There are 10 hidden switches. A switch that is on adds its own fixed numbers to the row, and there is some noise. The rows also spread widely along 16 directions, which tell nothing about the answers.
In the rows, zero is written as 128.
Known rows, each followed by its switches (1 for on, 0 for off):
[138 150 137 123 175  90 109 117 186  92 146  68 135 144 112 133 150  99
 113 155 122 151  95  98 127 180 126] | 0 1 0 1 1 1 0 0 0 1
[134 130 124 163 196 109  85 108 125 160  80 150  77 128 117 102 135 146
 158 148 146 165 110  49 120 169 108] | 1 1 0 1 1 1 1 1 1 1
[132 127 127 179 103 128 120 229 145 124  99 163 133 122 145 114 135 184
 176 110 109 128 183 170 191 102 125] | 0 1 0 0 0 1 0 0 1 0
[113 135 123 117 161 145 161  84 184 171 114 119 163 136 165 108 120 142
 151 106  71  57 108 181  93 187 147] | 0 0 1 0 1 0 0 0 0 1
[146 136 154 172 167  81  93 182 150 140 156 148  73 113 123 108 119 167
 157 131 107 116  80 152  83 143 104] | 1 1 0 0 1 0 0 1 0 1
[ 89 118 127 130  79  45 168 155 122 195 112 134 143 118 167 138 111 161
 148  57 152 214 107 165  87 114 142] | 0 1 0 0 1 0 1 1 0 0
[137 122  68 145 125 164 119 147 154 140  74 118 131 158  74 109 121 114
 130 120 152  81 152  98 134 139 130] | 0 1 0 0 1 1 1 1 0 0
[126 136  78 162 127 106 114  82 177 112 122 107 137 152 145 138 138 124
 113 162  85 139  84  38 102 139 143] | 0 1 0 1 0 1 0 0 1 0
[ 67 127 118 121 115  86 133 123 154 172 112 107 102 182 145  77  72 123
  94 123 119 146 124 121 119 116 113] | 0 1 1 1 1 1 0 1 0 1
[105 137 114 139 108 104 117 135 162 119 120 106 152 159 156 122 121 162
 103 126 100 159 135  86 141 115 139] | 0 0 0 0 1 0 0 1 1 0
[ 95 124  65 191 119 101 160 142 160 141 113 160  62 131 167 137 117 134
 150 133 132 103 118 114 229  20 175] | 0 0 0 1 0 1 1 1 0 1
[126 151  97 112 109 109 132 132 125 133 149 118 100 141 104 110 100 157
 157 161 149 117 126 145 114 147 131] | 0 1 0 1 1 1 0 1 1 0
[142 149 137 163 119  96 161 159 160 148 172 132 121 109 126 142 147 159
 150 126 129 133 116 164 168 123 148] | 1 1 0 0 0 0 1 1 1 0
[122  56  65 159  96  59 164 147 118 130 154  85 109 143 122  54 119 138
 142  96 150 195 107 150 101 127  77] | 1 1 0 1 1 1 1 1 0 1
[147 161 130 166  92 111 142  89 122 183 117 151 156 152  95 145 133 127
 141 116 149  78  63  97 119 147 144] | 1 0 0 1 1 1 1 0 0 1
[128 117  99 160 131 112 115 115 173 103 133  91 159 164 148 122 139 145
 109 105  84  81 115 125 120 131 128] | 0 0 0 0 0 1 1 1 0 1
[160 110 110 129 118 119 133 117  86  96 164 110 166 125 148  87 155 193
 181 131 119 151 140 163 125 178  90] | 0 0 0 1 0 0 0 0 0 1
[177 192 169 142  92 160 132 123 137 128 163 139 119 109  58 123 137 189
 160 183 153 126 180 110 171 156 137] | 1 1 0 1 0 1 0 0 1 1
[104 126 146 116 103  71  85  73  33 128 108 104 155 177 163 114  87 124
 122  88 151 151 122 122  70 146  69] | 1 1 0 0 1 1 1 0 1 0
[140 111 161 152  96 134 205 154 123 153 120 119 131 102  80  93 116  88
 166  95 196 159 167 186 222 124 106] | 1 1 1 0 1 0 0 1 1 0
[144 163  73 107 101 137 149  89 111 124 152 139 105 133 156 143 105 122
 148 164 109 116 126 109 145 127 127] | 1 1 0 0 0 0 1 1 1 0
[135 124 147 150 134 124 132 141 157 132  83 110 176 138 101 122 136 114
 157  93 122 100 131 154 174 171 122] | 1 1 1 0 1 1 1 1 0 0
[113 111 120 160 109 130 117 155 100 123 112 116 101 146  58  79 103 168
 176 143 179  75 143 163 145 121 115] | 0 1 0 0 0 0 0 1 0 0
[149 114  99 158 167 115  93 148  93 132 142 119 151 163 135 108 149 138
 144  98 148  58 120 186 127 162 102] | 0 1 1 0 0 1 1 1 1 0
[103 151 151 148 101 128 106 151 173 164 118 117 175 193 101  88 113 179
  90 126  89  89 130 115 133 146 127] | 1 0 1 0 1 0 0 1 0 0
[111 126 116 137 146 123 183  56 131 102 180  76  75 114 122 106 106 126
 139 150 174 107 145 160 185  83 149] | 0 0 0 0 1 0 0 1 0 1
[146 154  99 135  90 108 126 132 114 141 188 116 161 164 157 124 137 172
  80 110 120 152 151 132 117 114 125] | 1 1 0 0 1 0 0 1 0 1
[107 100 104 146  62  67 178 112 122 176 107 127 141 128 137 113 118 137
 155  93 153 204  90 117  96 130 128] | 1 1 0 1 0 0 0 1 1 1
[153 154 153 195 152 136 113  88 138 111 134 130  94 107 109 138 133 153
 139 142 144 102 150  91 172  95 149] | 0 1 0 1 1 1 0 1 0 1
[133 114 154 158 155 111  71 199 134  82  89 112  97 134  85 103 119 129
 176 126 156 101 152 149 150 137  93] | 1 1 0 0 0 1 0 0 1 1
[125 140 161 143 134 137 142 101 103 155 121 121 123 145 122 105 107 113
 125  97 170  90 159 166 153 127 107] | 0 1 0 1 1 1 0 1 1 1
[116 154  66 101 178  93  97 142 154 115  81 126 134 120 182 206 157 128
 155 109 151 156 132 112 147 120 201] | 0 1 0 1 1 0 0 1 0 1

New rows, each followed by its switches (1 for on, 0 for off):
[137 163 125 145 122 155 141 143 178 184  98 155  94 123  90 120 110 132
 124 134 135 129 146  88 130 123 145] | 1 1 0 0 1 0 0 1 0 1
[151 142 125 162 105 103 128 146 108 149 152 138 136 130 112 131 139 155
 149 121 153 123 107 148 116 137 126] | 1 1 0 0 0 0 0 1 1 0
[113 173 114 100 100 122 102 132  99 143  96 134 136 187 127 136  96 118
 116 124 141 106 148 115 159 128 118] | 1 1 0 0 1 1 1 1 0 1
[105 134 164 132 151 127 130  56 129 125 107  83 141 154  90  89 124 147
 152 147 155 103 136 122 155 176 125] | 1 0 0 1 1 1 0 0 1 1
[129 131 101 155  97  89 123 154  68 166 136 158 103 148 137 111 121 147
 147 116 185 150 128 141 131  99 110] | 1 1 0 1 0 1 0 0 1 1
[119 141 146 145 159  93 168 115 190 177 172  97 142 140 145 108 140 141
 102 103 108 130 113 177 136 157 139] | 0 1 1 0 1 1 1 1 0 1
[126 138 125 119  97 118 110 113  94 107  87 124  97 150  74 118  76  81
 176 166 156  98  84  92 124 153  91] | 1 1 0 0 0 0 0 1 1 0
[138 127 127 161 105  97 150 170 182 118 162 108 120 135 129 108 118 126
 115 111 107 122 116 151 148 102 116] | 0 0 0 1 1 1 0 1 0 1
[123 121 144 144  91 105 128 187 162 150  78 126 144 137 106 123 111 121
 141  77 146 134 135 148 110 135 119] | 0 1 0 0 0 1 0 1 1 1
[170 126 101 173 117  98 101 179 142 116 171 127 127 141 138 102 148 145
 108 135  93 174 119  99 101 128  81] | 1 1 0 1 0 1 0 0 0 0
[132 111 127 162 166 111  98 122 176 128 108  89 146 147 122 121 140  99
 100  88 117 105 125 114 112 137 117] | 1 1 1 1 0 1 1 1 0 0
[166 139 168 174 136 155 120 125  89 115 138 137  99 123 100  89 106 109
 150 133 142  81 150 144 158 125  68] | 0 1 0 1 1 1 0 0 0 0
[ 95 102 138 115 102 137 132 129 114 150  40 132 115 140 162  86  69  99
 133  66 139 169 209 122 145 107  80] | 0 1 1 0 0 1 1 1 1 1
[134 126 112 125 131 162 143 153 201 133  64 110 171 147  97 116 130 112
 162 100 105  58 148 165 147 187 138] | 1 1 0 1 1 1 0 1 1 1
[157 176 124 121  78 139 132 126  83 162 143 170 129 121 147 135  95 153
 139 122 132 140 157 127 120 119 117] | 0 1 1 0 1 0 0 1 0 0
[137 130 113 148 116 161 151 126 133 151  94 155 134 114 143 116 117 165
 179  99 104  83 165 171 142 131 136] | 1 1 0 0 1 0 0 1 0 1
[119 163 141 168 197 113 119 116 153 167 119 132 117 142 109 142 161 134
 132 135 177  93 118 117 209 123 175] | 1 0 1 0 1 1 1 0 0 1
[116 152  99 109 128 136 101 137 119  95 125 118 141 179 158 115 108 122
 130 161  94  87 136 125 166 145 106] | 0 1 0 1 1 0 0 0 1 0
[131 156 166 129 109 117 146 100 158 104 165  98 139 137 151 116 106 137
 117 124  82 111 148 154 148 121 111] | 1 0 0 1 1 1 0 0 0 1
[129 107 112 153  92  93 141  86  97 105 157 115  91 120 159 107  79 115
 139 114 131 133 116 114 133  78  96] | 1 0 1 1 1 0 1 1 1 0
[143 102 112 160 152 138 162 129 141 179 101 132 134 131 120  68 135 103
 141 108 140 157 130 126 144 175  92] | 0 1 1 1 1 1 0 1 1 0
[111 107  89 149 158 120 129 125 197 150  88 100 148 156 125 109 131 112
 126 107  97  92 102 124 107 164 135] | 0 1 1 0 0 1 1 1 0 0
[113 135  86 148 142 111 115 148 160 154 154 105 126 184 134 105 137 158
  85 123 132  99 137 134 127 123 136] | 0 1 0 0 0 1 1 1 1 1
[123 176 112 107 137 158 127 129 136 199 122 152  92 170 118 100 104 107
  87 162 151 129 140  81 116 143 113] | 0 1 0 0 0 0 0 0 1 1
[143 169 184 124 156 121 122  88 172 150  95 126  98  87 125 160 100  88
 126 107 150 163 143  84  99 141 138] | 0 1 1 0 1 1 0 1 1 1
[117 147 117 159  79 120 195 104 147 155 144 133 106 128 122 120  99 123
 140 128 132 101 123 152 185  74 148] | 1 0 0 1 1 1 0 1 0 0
[157 167 134 132 147 138 109 148 167 116 124 145 109 114 164 160 119  84
 121 132  86 126 133 100 123 123 114] | 1 1 0 0 0 0 0 0 1 0
[134 153  79 143 131 145 109 112  88 153 136 143 130 154 133 142 140 173
 129 122 174  81 175 133 173  97 163] | 1 1 1 0 0 0 1 1 0 1
[124 137 110 137 188 126 135 110 151 150 120 126  93 119 156 112 127 124
 136 129 144 148 156 129 157 133 141] | 0 1 1 0 1 1 0 1 1 1
[136 120  96 169 135  96 104 157 131 120 122 126 149 152 153 156 156 128
 124  79 141  85 108 139 155  89 142] | 1 0 0 1 0 0 1 1 0 1
[133 123 149 155 131  88 134 117 133 132 154 112  84 109 119 107 107 128
 137 125 160 170 124 116 131 114 114] | 1 1 1 1 1 0 0 1 1 1
[146 141 137 120  97 116 154  89 113 142 150 105 155 153 155  95 113 114
  95 110 111 187 148 117 118 158  77] | 1 1 0 0 1 1 0 1 1 1
[104  89 108 139 106 117 150  95 185 130 128  51 164 143 109 100 117 144
  97  81 132 124 159 139  82 128 141] | 0 1 1 0 0 0 1 1 0 0
[164 130 187 214  66 144 134 125 107 109 134 118 154 141  61 102 129 138
 127 108 159  86 155 123 195 102  96] | 0 1 0 1 0 1 0 1 0 1
[128 144 104 133 108 127 147 104 163 148 132 115 131 146 127 112 125 156
 120 134 106 134 148 109 138 135 134] | 1 1 0 1 0 1 1 1 0 1
[115 176 165 148  69  92  97 127 101 132 142 135 129 182 125 132 107 148
  85 149 147 151 123  57 179  82 116] | 1 0 0 1 0 0 0 1 1 1
[107 187 112 108 109 132 154 118 177 144 132 139 100 151 116 123  94 158
 161 187  94  75 115 134 175 146 162] | 1 0 0 0 1 1 0 1 1 1
[148 118 109 173  88 105 174 149 128 150 116 146 140 128 109 134 135 101
 180  98 156  95  84 161 174 136 126] | 0 1 0 1 0 1 1 1 1 1
[140 118 132 183 180 111 120 119 106 121 138 108 108 141 121 134 163  84
 106  97 206 110 129 119 215  72 122] | 1 0 0 1 0 0 1 1 0 1
[ 93 128 109 144  92 124 117 102 163 127  90  99 135 169 108 110  96 165
 124 120 109  88 156 103 135 115 144] | 1 1 0 1 1 1 1 1 0 1
[135 123 173 125  71 126 129 160 132  65 125 101 167 136 163 120  98 125
 147  84  77 115 185 181 173 120  75] | 1 1 0 0 0 0 1 0 1 1
[ 97 148  98 120 142 122 142 108 151 138 166 111  44 154 108  68  89 144
 135 205 129 115 145 120 181 116 120] | 1 1 1 1 0 1 1 0 0 1
[122 167 145 113 157  75  93 133 166  71 168  68  99 138  98 146 124 120
 125 180 137 140 114 124 133 136 134] | 1 1 0 0 0 1 0 0 0 0
[153 138  94 151 149 151 117 143 139 146 120 149  97 117 146 128 129 124
 115 108 134 123 160 108 120  85 126] | 1 0 0 0 0 0 0 1 0 0
[123 156 144  96 156 130 118 103 107 147 113 141 107 130 172 129  96 127
 144 103 126  98 142 151 121 132 110] | 0 0 0 1 1 0 1 1 0 1
[ 87 138 119 102 153 125 103  70 121 113  73  88 137 159 128 139 102 112
 136 121 147  91 145 122 131 134 146] | 1 1 0 1 1 0 0 1 0 0
[ 96 137 132 145  98 107 136 169 147 158  96 119 132 165  91 112 113 107
 124 127 175 140 146 128 192 108 135] | 1 1 1 0 0 1 0 0 1 0
[141 121 109 133 101 124 101 157 139 133  81 132 144 128 127 121 123 178
 149  79 141 146 181 110 106 128 127] | 1 0 0 1 1 1 1 1 1 1
[111 111 125 155 106 103 192  90 154 130 113  87 167 138  88 112 149 127
 175 133 142 132  91 148 192 164 148] | 1 1 0 0 0 0 0 1 0 1
[145 128 147 145 140 176 157  81 137 109  85 119  72 110  98 105  86  43
 153 130 153  85 167 118 185 111  91] | 1 1 0 1 0 1 0 1 1 1
[132 143 121 149  90 115 135  91 144 138 116 106 170 142 120 147 142 145
 103 112 144 174 134  55 128 129 151] | 0 1 0 0 1 0 1 0 0 1
[161 121  94 151 165 130 105 127  91 135 174 107 167 160 152 112 174 145
  97  94 160 105 143 159  99 138 108] | 1 0 0 0 0 0 0 0 1 0
[148 102 153 166  87 112 138 180 119 126 139 138 141 116 149  93 119 167
 162  78 101 127 149 183 126 122  77] | 0 1 0 1 0 0 1 0 0 1
[ 96 129 111 159 121  90  95 139  85 140 103 110  99 188  72 102 102 112
 111 137 210 119 109  96 148  99 116] | 0 1 0 0 1 1 0 1 0 0
[135 136  93 108 186 153 144  77 110 137 153 116  90 128 205 116 111 101
 100  98 121 114 190 160 136  99 106] | 1 1 0 0 1 0 1 1 0 1
[134 109 112 152 109 104 116 148  92 154  88 144 122 158 118  80  99 102
 145 115 136 158 109  94 136 156  63] | 1 1 1 0 1 1 1 1 1 0
[110 184 150  85 110 107 122  83  79 164 127 121 117 164 120 143  78 105
 122 117 182  87 124 158 101 134 127] | 0 1 0 1 1 1 0 1 0 1
[138 155 124 181 113 156 149 116 190 166  99 158 119 135 114 119 134 134
 112 149  93 133 120  39 174 111 141] | 1 0 0 0 0 0 0 1 0 1
[176 151 123 121 110 160 115 111 151 128 117 119 107 110  68 119  98 140
 145 122 135  99 162 105  62 161 113] | 1 1 0 0 1 1 1 1 0 1
[136  98 117 148  82 114 163 134 110 154 116 120 143 140  82  65 110 137
 178 108 169 122 120 159 132 160  97] | 1 0 1 1 1 1 0 0 1 1
[124  98  68 123 141  83 155  65 157 102 154  47 123 167 100 101 120  40
 102 152 152 141  46  74 129 164 107] | 0 1 1 1 1 0 1 1 0 1
